The first 9 rows are patterns. Each new row is the sum of 3 different patterns, raised or lowered, with some noise. Before adding, each is slid sideways (what falls off one end comes back at the other) and multiplied by a number that may be negative. Names go in the order of the patterns.
Known rows, each followed by the names of its patterns:
0,-6,28,-7,1,-7,-17,4,-10,4,-9,-1,-7,-10,-14,4,11,2,10,-13,-7,25,7,-31,-8,-14,4,-3,1 : q_113
2,-2,-4,0,-1,13,3,-30,7,12,-4,7,4,38,23,1,38,-10,-15,-4,15,-2,3,3,0,-8,3,0,-1 : q_944
30,-6,-2,-4,-33,-11,28,17,-2,-10,-3,1,14,-20,3,-2,-12,2,-6,-29,5,21,-19,0,4,-17,9,-5,12 : q_713
-13,3,14,-3,8,7,0,-2,25,-4,13,38,2,-1,0,-13,23,29,-4,16,5,-3,-20,-11,-4,19,-8,-5,1 : q_732
0,-22,2,-11,-6,0,6,-3,-2,-3,0,3,-17,6,-13,7,1,5,-3,-10,-1,-16,7,10,-38,6,1,22,2 : q_500
-8,-12,16,-1,5,16,-3,21,-7,2,20,3,20,-9,-4,-7,11,16,-25,-7,-4,0,-1,-21,11,0,0,1,3 : q_893
15,12,0,-21,9,-31,11,-5,1,12,38,-1,2,10,-4,16,-13,-7,8,-2,-11,-1,10,4,0,-1,-23,6,1 : q_834
-9,-9,-19,-1,-13,-11,-3,1,-5,9,-12,-20,-4,-17,-8,8,-4,2,12,17,-11,-26,8,-38,4,-3,2,-10,12 : q_398
17,-7,1,-38,22,6,8,1,2,22,-3,0,18,2,-2,1,3,-5,8,-5,8,-4,-21,-13,8,-5,1,-21,19 : q_745

New rows, each followed by the names of its patterns:
12,12,11,9,16,0,15,45,12,43,10,24,14,42,-1,28,31,36,14,44,21,55,-2,12,15,18,37,7,27 : q_834 q_398 q_745
2,25,30,33,35,12,40,52,10,22,27,1,28,46,37,22,-1,9,39,30,3,8,39,29,20,22,-47,52,43 : q_713 q_732 q_745
38,46,14,61,34,9,10,8,17,-9,-1,12,-9,17,19,21,12,24,24,1,35,60,9,31,12,40,27,33,13 : q_944 q_732 q_745
-1,40,36,20,-5,-19,13,-16,4,-8,13,-8,0,-10,11,7,9,6,-28,4,28,21,-4,-7,-34,14,-29,11,9 : q_113 q_834 q_398
10,23,52,-8,14,58,22,38,0,11,27,26,32,30,33,-3,26,38,32,41,20,33,36,30,45,45,31,16,41 : q_113 q_713 q_893
9,21,18,12,20,-14,17,8,-3,19,-12,22,7,-9,3,-13,21,3,21,-7,-18,31,15,9,18,9,21,6,0 : q_113 q_732 q_893
-24,-35,-15,-22,2,9,-30,-9,-27,-30,-41,-16,-3,-26,-4,-37,-23,-18,-39,-25,-32,-25,-17,-31,-46,-18,3,-33,-27 : q_113 q_713 q_745
13,1,20,26,12,32,15,8,24,12,-3,5,19,45,9,38,9,12,18,19,7,15,23,27,3,18,18,6,14 : q_732 q_398 q_745
5,7,-7,6,7,23,-2,1,-4,-1,2,13,-10,28,-17,-5,-9,-16,-47,-1,12,0,3,-14,6,19,0,10,13 : q_944 q_893 q_834
12,14,6,0,16,12,6,15,-3,16,12,3,-3,7,18,16,16,13,7,22,4,2,16,6,18,17,6,3,16 : q_732 q_398 q_745
-26,9,-22,-24,-17,-13,-25,5,-17,-7,-28,-19,-8,-4,-27,10,-37,-3,-8,-26,-34,-13,-25,-23,-14,-43,-28,6,-8 : q_500 q_834 q_398
-34,-19,-25,-38,-4,-28,15,-27,-38,-25,-11,-33,-7,-5,-13,-42,7,-30,-8,-12,-21,-7,0,-3,-1,-1,-1,-29,-28 : q_893 q_834 q_398
-24,-28,-7,-22,-3,-2,-8,-11,-9,-10,-11,-19,-2,-7,-7,1,-20,-13,-7,-5,-15,-26,-13,17,-23,0,-11,-10,-15 : q_944 q_500 q_398
3,7,46,-14,-3,-10,-20,-11,23,23,-7,-4,4,-13,5,-26,1,-2,-13,2,-13,-4,20,20,-32,-2,0,0,12 : q_713 q_893 q_398
-40,-3,-13,-9,-40,-24,2,-12,-14,-19,-19,0,-30,-33,-14,-26,-47,-14,1,-36,0,-44,-54,-16,-47,-9,-18,-13,-17 : q_732 q_500 q_893
2,10,19,-5,1,3,23,-30,-9,28,9,25,-6,-2,4,21,-9,2,18,19,-2,-11,24,18,9,27,-16,-11,13 : q_732 q_834 q_398
-5,-45,-24,-17,-31,-3,-24,-20,-10,-20,-7,-24,-30,-17,-28,1,-46,-14,-38,-41,-21,-57,13,-24,-60,-20,-18,-9,-44 : q_500 q_893 q_745
17,38,31,6,26,26,21,29,32,14,34,32,29,21,33,11,35,31,37,49,34,29,54,12,20,6,37,6,46 : q_500 q_893 q_398
-17,-20,-32,-7,0,-8,5,-28,-14,5,-12,-42,-15,-12,13,-14,-18,-17,-5,11,-25,-6,-24,0,-18,-22,-4,-20,-10 : q_113 q_713 q_745
-47,-26,-2,-21,-15,-55,6,-9,-38,-19,-28,-3,-26,-4,13,-31,-31,-21,-30,-24,-26,-20,-23,-40,-47,-54,-5,-21,-26 : q_732 q_893 q_745
29,19,42,13,44,32,41,53,49,26,11,26,42,35,38,39,31,23,-5,13,24,37,30,16,11,19,22,61,21 : q_713 q_732 q_398
-22,-25,-12,-28,-26,-1,-24,-22,-33,-9,-24,-27,-9,-16,-10,-4,-25,3,-26,-17,-1,-16,0,-27,-30,-11,-14,-16,-52 : q_500 q_893 q_745
-11,-20,-25,-67,-31,-18,-27,12,12,-8,-43,-15,-12,-27,-2,0,-7,-7,-11,-13,-33,-18,2,-6,-50,-9,6,-36,-12 : q_944 q_713 q_732
13,-5,35,13,26,38,6,35,4,35,33,25,23,27,20,26,9,-4,31,35,22,2,46,23,41,10,11,20,21 : q_113 q_893 q_745
-47,-9,-10,-31,-12,-23,-16,-2,-35,-11,-8,-22,-18,-28,-2,-16,3,-6,-26,-16,-33,-15,4,-12,19,-24,-7,-16,-28 : q_500 q_893 q_834
-16,-21,8,15,13,-53,8,14,16,9,6,-35,1,-19,-12,-5,9,-26,2,-17,-42,-9,-14,-1,-7,-23,-11,15,-21 : q_732 q_500 q_745
0,7,2,3,4,1,7,-19,10,5,11,5,11,-2,17,-15,10,-7,28,21,17,0,-4,19,-5,24,2,-16,36 : q_113 q_500 q_834
-26,-51,-16,-18,-23,-14,-31,-34,-31,-35,-26,-19,-7,-21,-17,-33,-16,-13,-20,-27,-25,-21,-21,-21,-17,-8,-3,-38,-2 : q_944 q_732 q_893
-3,-3,-53,-28,-10,8,-11,-9,-21,-5,-20,-22,-34,-17,-21,7,6,-25,0,2,-21,-9,0,14,-21,17,-23,-19,-8 : q_893 q_834 q_398
36,3,-30,14,34,19,60,8,5,21,11,30,-6,41,16,56,30,21,42,21,10,70,19,2,36,31,11,42,1 : q_713 q_398 q_745
3,27,29,8,30,28,26,34,15,13,29,14,23,36,23,43,16,9,19,30,34,28,36,2,16,56,18,26,1 : q_732 q_500 q_834
-9,-5,-15,-2,11,-13,-12,3,-17,3,21,-8,-4,-11,-15,12,8,-34,4,-14,-11,-18,-48,-2,9,-5,-11,-3,-32 : q_732 q_500 q_834
-5,-70,-6,0,1,-6,-9,-21,-6,-7,-9,-11,8,-19,-11,-17,-22,3,-12,-16,-15,-7,-16,-21,-25,-28,-3,-35,-7 : q_944 q_732 q_500
7,28,11,19,31,26,31,25,26,33,10,25,27,21,18,32,34,16,23,14,13,4,-16,29,35,8,59,15,7 : q_713 q_893 q_398
30,21,18,25,18,-3,21,35,32,15,-19,19,2,43,-28,-10,-3,29,20,-8,21,21,-9,12,26,-10,8,13,12 : q_113 q_834 q_745
14,1,37,24,-3,30,-17,-10,3,7,-2,3,5,-5,-8,2,-3,10,-7,1,-1,-8,-23,12,1,-32,0,4,-3 : q_944 q_500 q_834
-9,27,3,-22,28,25,-3,4,-5,-14,19,4,18,-2,-1,-15,15,9,2,16,12,31,3,10,12,19,0,8,11 : q_113 q_732 q_500
1,1,3,16,-11,-27,-2,1,-13,3,-31,24,26,-9,12,-14,4,-2,-1,-13,-15,30,10,-10,27,-13,-1,8,1 : q_834 q_398 q_745
7,31,11,11,23,12,34,32,1,-10,29,10,10,3,10,37,13,-16,8,29,22,43,28,-15,23,16,31,31,21 : q_713 q_398 q_745
35,8,50,44,29,19,26,0,20,51,27,13,17,23,26,32,15,17,8,7,0,9,7,49,25,22,34,31,7 : q_713 q_893 q_398
20,19,-10,-12,6,-30,-17,18,7,-3,-2,-6,3,-22,-27,1,24,-18,24,-28,-22,-5,4,-48,2,-3,-26,5,-20 : q_713 q_500 q_834
9,-2,5,27,27,17,17,-1,20,19,17,-9,4,9,13,24,-1,11,0,20,14,0,18,-5,-3,23,-1,9,0 : q_113 q_500 q_893
-7,-17,-11,-17,8,-7,-6,-11,-16,-23,-10,-11,-16,-10,-21,7,-21,-21,-27,-15,-18,-16,-23,-4,2,-24,-22,-28,-1 : q_113 q_500 q_745
-14,-7,7,-49,-52,-28,-30,-27,-21,-6,1,-17,-36,-10,-16,-17,-7,-21,-48,-7,-27,-24,-15,-26,-41,-30,-38,-47,-43 : q_713 q_732 q_500
-2,-8,4,2,-14,16,3,-25,-5,25,-1,16,-4,5,-8,-6,-9,-9,15,-2,-11,23,1,7,9,-23,19,8,9 : q_113 q_732 q_745
-31,-2,-10,-13,-5,-25,2,-25,-61,-8,-21,-7,18,-6,-31,-36,0,-2,-10,-10,-39,4,-26,-8,-4,-25,-16,3,-25 : q_113 q_713 q_893
-7,3,-22,-21,3,-2,-13,-1,18,-1,-21,-19,7,-3,5,0,-5,-11,-9,-10,2,-2,-3,-21,11,-16,-35,-2,-15 : q_732 q_834 q_398
-15,5,-36,4,-15,-1,17,-5,-7,-10,-17,-9,15,-2,-13,-4,-11,-10,4,-8,-6,-15,-16,-24,-2,-19,-10,5,-4 : q_113 q_713 q_834
8,-3,16,-13,-25,-12,13,-9,-1,-11,-8,-7,3,-31,-30,-12,-4,-11,1,-16,-14,16,-38,-3,1,-9,7,-6,14 : q_113 q_944 q_732
-3,0,-28,-17,-30,-30,-2,-21,-5,1,-17,-44,-21,-27,13,-26,-11,-34,-21,-52,-12,-12,-25,-26,8,-5,-39,-7,-44 : q_713 q_834 q_745
-11,-22,-26,4,-25,-27,-12,-37,-12,-12,-28,-18,22,-17,-11,-10,-28,9,-26,-56,-13,-25,-20,-2,-4,-29,-29,1,-29 : q_113 q_713 q_834
-8,22,11,0,-3,9,1,-2,37,-10,7,-3,-24,21,25,7,53,-3,8,-2,-11,-33,28,27,-4,20,-10,22,35 : q_713 q_893 q_834
-24,-15,5,-15,-10,-16,-7,-22,-10,-9,-19,-15,-10,-37,-12,-7,2,-3,-27,-7,-2,-13,-8,-14,19,4,-7,25,-27 : q_113 q_944 q_834
11,19,34,25,32,30,9,15,24,6,2,31,44,2,58,12,22,13,23,-8,25,24,21,8,26,38,28,11,7 : q_113 q_732 q_398
-32,-24,-23,-17,-10,2,5,-1,-12,25,-28,-49,-10,-45,-30,-5,17,-7,20,-24,-22,-29,-13,-17,-50,-10,1,-15,23 : q_113 q_500 q_398
2,13,16,-12,10,-9,-3,8,16,5,8,2,2,-13,13,-1,21,20,37,22,5,23,-7,-3,-4,14,38,-6,-8 : q_713 q_834 q_745
-10,-26,-19,-15,-9,-5,-3,-26,-29,-20,-35,-8,-5,0,-6,-5,-4,-21,-49,-1,-39,-2,-6,-12,-17,7,-18,-15,-14 : q_732 q_834 q_398
22,-8,28,12,-33,-10,20,36,5,52,6,7,44,12,8,39,7,29,5,15,31,33,2,19,-5,22,22,8,32 : q_113 q_732 q_398
-1,6,14,15,24,-2,28,-2,3,33,25,-14,4,-2,16,14,12,16,3,36,5,17,13,-9,25,-6,21,11,-10 : q_113 q_500 q_834
33,12,54,17,14,47,27,11,21,49,20,35,44,6,26,12,24,54,39,0,31,6,41,1,18,10,84,20,27 : q_732 q_834 q_745
-24,-29,-29,8,-28,-34,-30,-36,-26,-18,-22,-32,-31,-32,-34,-21,-25,5,-19,-6,-35,-32,-21,-8,-56,-40,-29,-29,-7 : q_113 q_834 q_745
18,27,-10,3,36,0,26,13,25,46,6,10,26,-10,36,30,26,8,10,31,-14,18,-7,15,6,-16,28,9,-15 : q_713 q_893 q_834
-8,4,5,-11,-4,-3,-2,13,-19,3,-21,-6,-2,22,-12,1,-8,-15,2,-12,-62,2,-15,15,5,-10,-20,4,-16 : q_944 q_500 q_834
